The rows come from 5 hidden closed curves, with some noise, and rows from the same curve form a group. Each curve winds through 4 dimensions. The rows are also pushed far along 2 directions, which tell nothing about the answers.
In the rows, 128 means zero.
Known rows, each followed by its group:
[118 149 153 135 145 159 129 145 115 119 121 114 135 132]
J168
[ 96 154  63 131 133 139 168  82 139 107 174 131 129 176]
J168
[115  89 143 148 109 111 109 194 109 171  66  92 109  97]
J168
[127 113 125 131 139 115 147 140 135 129  75 103  93 116]
J240
[109  89 121 119 142 128 149 137 161 165  69 117  85 125]
J246
[129 128 141 145 140 109 115 153 119 115 127  93 145 119]
J240
[104 185  61 136 115 158 157  59 140 107 241 158 147 188]
J168
[120 138  93 127 129 118 132  92 138 117 187 144 152 155]
J240
[141 165 117 131 139 139 147  89 144 106 160 146 116 138]
J240
[136 109 141 123 107 130 113 146 123 158 104 142 125 114]
J510
[144 159 168 140 122 137 104 132 121  89 170  81 155 122]
J510
[125 111 123 111 111 147 138 123 145 151 105 131 107 134]
J537
[118 186 107 143 133 151 135  96 123  90 215 123 168 167]
J168
[140 111 147 136 143  92 112 153 123 122 104 105 136 106]
J246
[152 161 148 135 104 137  93 118 125  99 207 107 182 141]
J240
[100 168  78 118 136 156 171  71 117 103 169 184 111 160]
J246
[131 190 135 148 146 153 118 108 125  93 217 130 177 154]
J537
[113 118 102 119 150 140 155 115 162 147 110 130 119 156]
J537
[159 120 150 132 105 100  90 146 118 121 140 106 169 114]
J510
[162 159 166 133 124 144  92 123 130 124 189 156 165 122]
J537
[140 120 134 126  97 128 112 139 127 131 129  98 140 128]
J168
[173 159 194 133  94 152  64 136 119 130 204 142 182 113]
J240
[150 153 193 165 111 136  66 184  94 141 167 123 169  93]
J168
[173  95 180 121  93 109  78 168 128 139 100  87 150  97]
J537
[158  83 176 127 108  99  89 181 130 137  72  56 138  95]
J246
[123 142 162 136 136 156 118 148 124 133 129 117 130 122]
J246
[128 130 129 139 142 109 124 132 119 117 134 129 130 117]
J537
[154 133 139 119 107 123 108 113 139 110 161 110 153 132]
J246
[111 133 101 116 116 154 146  98 144 143 149 152 113 151]
J240
[192 126 223 147  80 112  30 209  86 134 138  81 210  81]
J510
[136 128 146 137 151 112 117 137 129 125 132 130 136 113]
J246
[140 163 153 144 140 148 128 128 126 113 143 122 124 121]
J240
[123 144 156 143 139 145 118 150 123 120 135  95 142 126]
J246
[132 160 156 130 126 169 119 127 121 130 158 150 140 130]
J168
[183 203 172 140 116 154  94  97 130  82 233 138 175 128]
J240
[118 187  74 122 128 157 157  51 150  84 235 142 158 192]
J537
[142 118 166 142 136 123 100 174 125 129 107  74 157 118]
J537
[128 155 143 124 113 164 126 121 112 117 150 137 132 131]
J246
[158  86 190 120  94 119  87 181 122 156  64  96 117  80]
J510
[119 116 158 143 119 136 107 188  99 152  85 101 137 110]
J510
[111 109 125 139 133 116 132 163 116 133  84  83 122 123]
J168
[144 135 115 126 112 107 119 110 133 108 164 118 156 139]
J510
[119 134 115 136 126 120 130 133 120 111 135  89 146 141]
J510
[131 143 148 137 132 135 117 132 116 130 144 154 125 112]
J537
[145 135 141 123 107 125 113 119 134 104 152  91 143 130]
J510

New rows, each followed by its group:
[123 117 111 141 122 105 123 135 126 147 132 137 124 123]
J168
[104  79  93 122 138  87 158 132 129 142  58 132  75 111]
J537
[143 147 127 122 138 132 126  86 155 128 184 172 138 137]
J246
[112 138 138 137 131 139 131 137 108 130 125 143 108 114]
J537
[145 105 164 130 133 115 105 159 126 153  94 135 125  96]
J537
[ 81 114  76 138 162 117 173 122 131 157  97 165  81 136]
J168
[102 129  92 128 166 120 163 100 142 127 127 159 104 140]
J246
[126 125 131 129 128 127 128 130 141 118 129  85 136 137]
J246
[133 140 135 141 110 126 105 149 108 117 149  98 172 135]
J510
[170 144 153 121  95 132  92 112 135 112 185 122 170 131]
J537
[104 176  72 139 155 133 163  72 139  90 208 146 142 175]
J240
[129 143 158 140 130 145 113 148 112 142 137 147 136 115]
J510
[129 103 101 123 122  95 131 128 129 137 111 134 132 129]
J510
[153 150 163 131 112 132  98 139  92  99 151 134 154 108]
J246
[ 97 123 130 144 151 131 130 156 115 144 117 127 124 125]
J240
[112  60  91 113 131  83 156 144 141 151  30 100  86 120]
J168
[116 157 130 132 111 146 130 112 101 112 164 150 112 120]
J537
[129 176 142 140 147 152 122 110 118 108 189 156 148 135]
J246
[130 160 155 159 113 147  94 155 105 139 180 133 157 118]
J168
[115 146 108 119 118 150 147 106 122 106 145 122 126 149]
J246
[151  83 170 124 130 100 101 165 135 162  69 131 110  84]
J246
[117 109  95 115 122 110 153 105 146 119 109 104 106 141]
J510
[180 147 184 126 107 133  77 123 128 121 183 152 166 106]
J246
[133 155 149 126 112 154 120 115 131 108 164 106 135 135]
J510
[145 151 196 160 141 130  77 181  98 121 151 104 169  97]
J240
[131 104 105 113 121 101 143 103 148 123 111 117 106 128]
J510
[146 118 141 128 140 110 115 124 157 134 140 120 138 124]
J246
[168 154 201 136 105 142  73 161  85 110 153 132 165  91]
J246
[125 130 151 127 135 141 128 129 129 141 120 146 106 111]
J510
[137 137 153 116 141 148 130 130 128 113 113 118 136 130]
J168
[123 136 142 131 135 152 135 131 132 147 117 152 102 118]
J240
[145 107 175 128 131 128 104 167 119 159  81 142 117  90]
J168
[ 94 117 105 114 150 149 171 122 138 143  74 136  87 141]
J168
[120  95 149 142 119 114 110 198 101 152  62  80 136 107]
J510
[ 82  59  66 116 138  89 167 135 144 158  50 111  82 137]
J240
[115 131 100 124 126 121 148 106 138 105 137  97 124 148]
J510
[130 126 101 131 120 109 128 113 136 130 151 143 133 136]
J168
[150 146 180 138 107 136  90 166  87  99 135  86 163 105]
J246
[117 167 123 141 153 154 140 104 131 125 176 172 125 139]
J240
[138 121 135 136 142 103 122 135 130 125 119 125 126 114]
J240
[166 116 159 126 102 111  89 142 128 138 134 128 149 106]
J168
[124 167 127 120 159 158 148  96 132 101 158 149 139 152]
J168
[161 141 150 140  94 120  83 134 121 134 181 136 163 115]
J168
[140 121 178 137 110 125  97 182  95 113  93  68 145 101]
J246
[137 102 154 133 109 109  86 165 116 141 131 100 161 114]
J240
[121 116 102 112 135 136 151 103 155 152 118 166 102 142]
J537
[140 127 144 110 138 138 131 125 134 116 105 121 132 132]
J168
[102 140  89 116 114 157 163  93 137 124 143 134 105 158]
J537
[132 121 126 130 149 116 149 126 141 133  86 136  87 111]
J240
[137 142 163 150 128 122  96 168 101 121 138  98 166 113]
J510
[122 138 149 132 110 155 121 143 113 128 127 108 123 124]
J537
[ 72 116  77 118 170 145 197 114 140 140  65 139  73 154]
J168
[145 135 142 125 131 114 122 107 141 107 151 125 123 116]
J510
[120 129 116 135 117 125 129 138 123 121 130  95 138 139]
J168
[ 95  79  82 105 127 128 172 114 154 175  61 158  59 134]
J240
[172 157 185 138  89 140  64 144 115 106 201  92 196 122]
J240
[130 117 150 123 124 144 122 142 127 158 101 151 110 112]
J168
[137 141 101 122 105 131 128  89 143 137 183 171 135 144]
J168
[125 140 134 139 143 119 125 139 111 103 132 109 143 124]
J246
[165 149 154 120 117 135 101 101 137 122 187 167 152 122]
J246
[132 125 139 131 127 126 119 135 142 119 133  83 142 134]
J246
[120 148 140 129 129 152 138 117 133 114 142 110 114 132]
J510
[149 118 126 110 113 118 124 103 142 131 137 155 124 122]
J246
[143 115 131 109 118 124 128 123 137 117 107 107 134 133]
J168
[153 155 117 117 117 131 122  84 140  99 193 146 161 150]
J168
[135 117 126 125 144 129 128 134 155 137 117 105 144 144]
J537
[165 134 176 128 124 125  88 133 131 132 155 148 150 101]
J246
[115 146 124 130 142 157 149 110 137 141 134 165  99 133]
J240
[125 113 106 123 118 114 138 127 134 124 109  98 126 139]
J168
[154 143 166 142 141 117  95 137 125 114 162 126 160 112]
J246
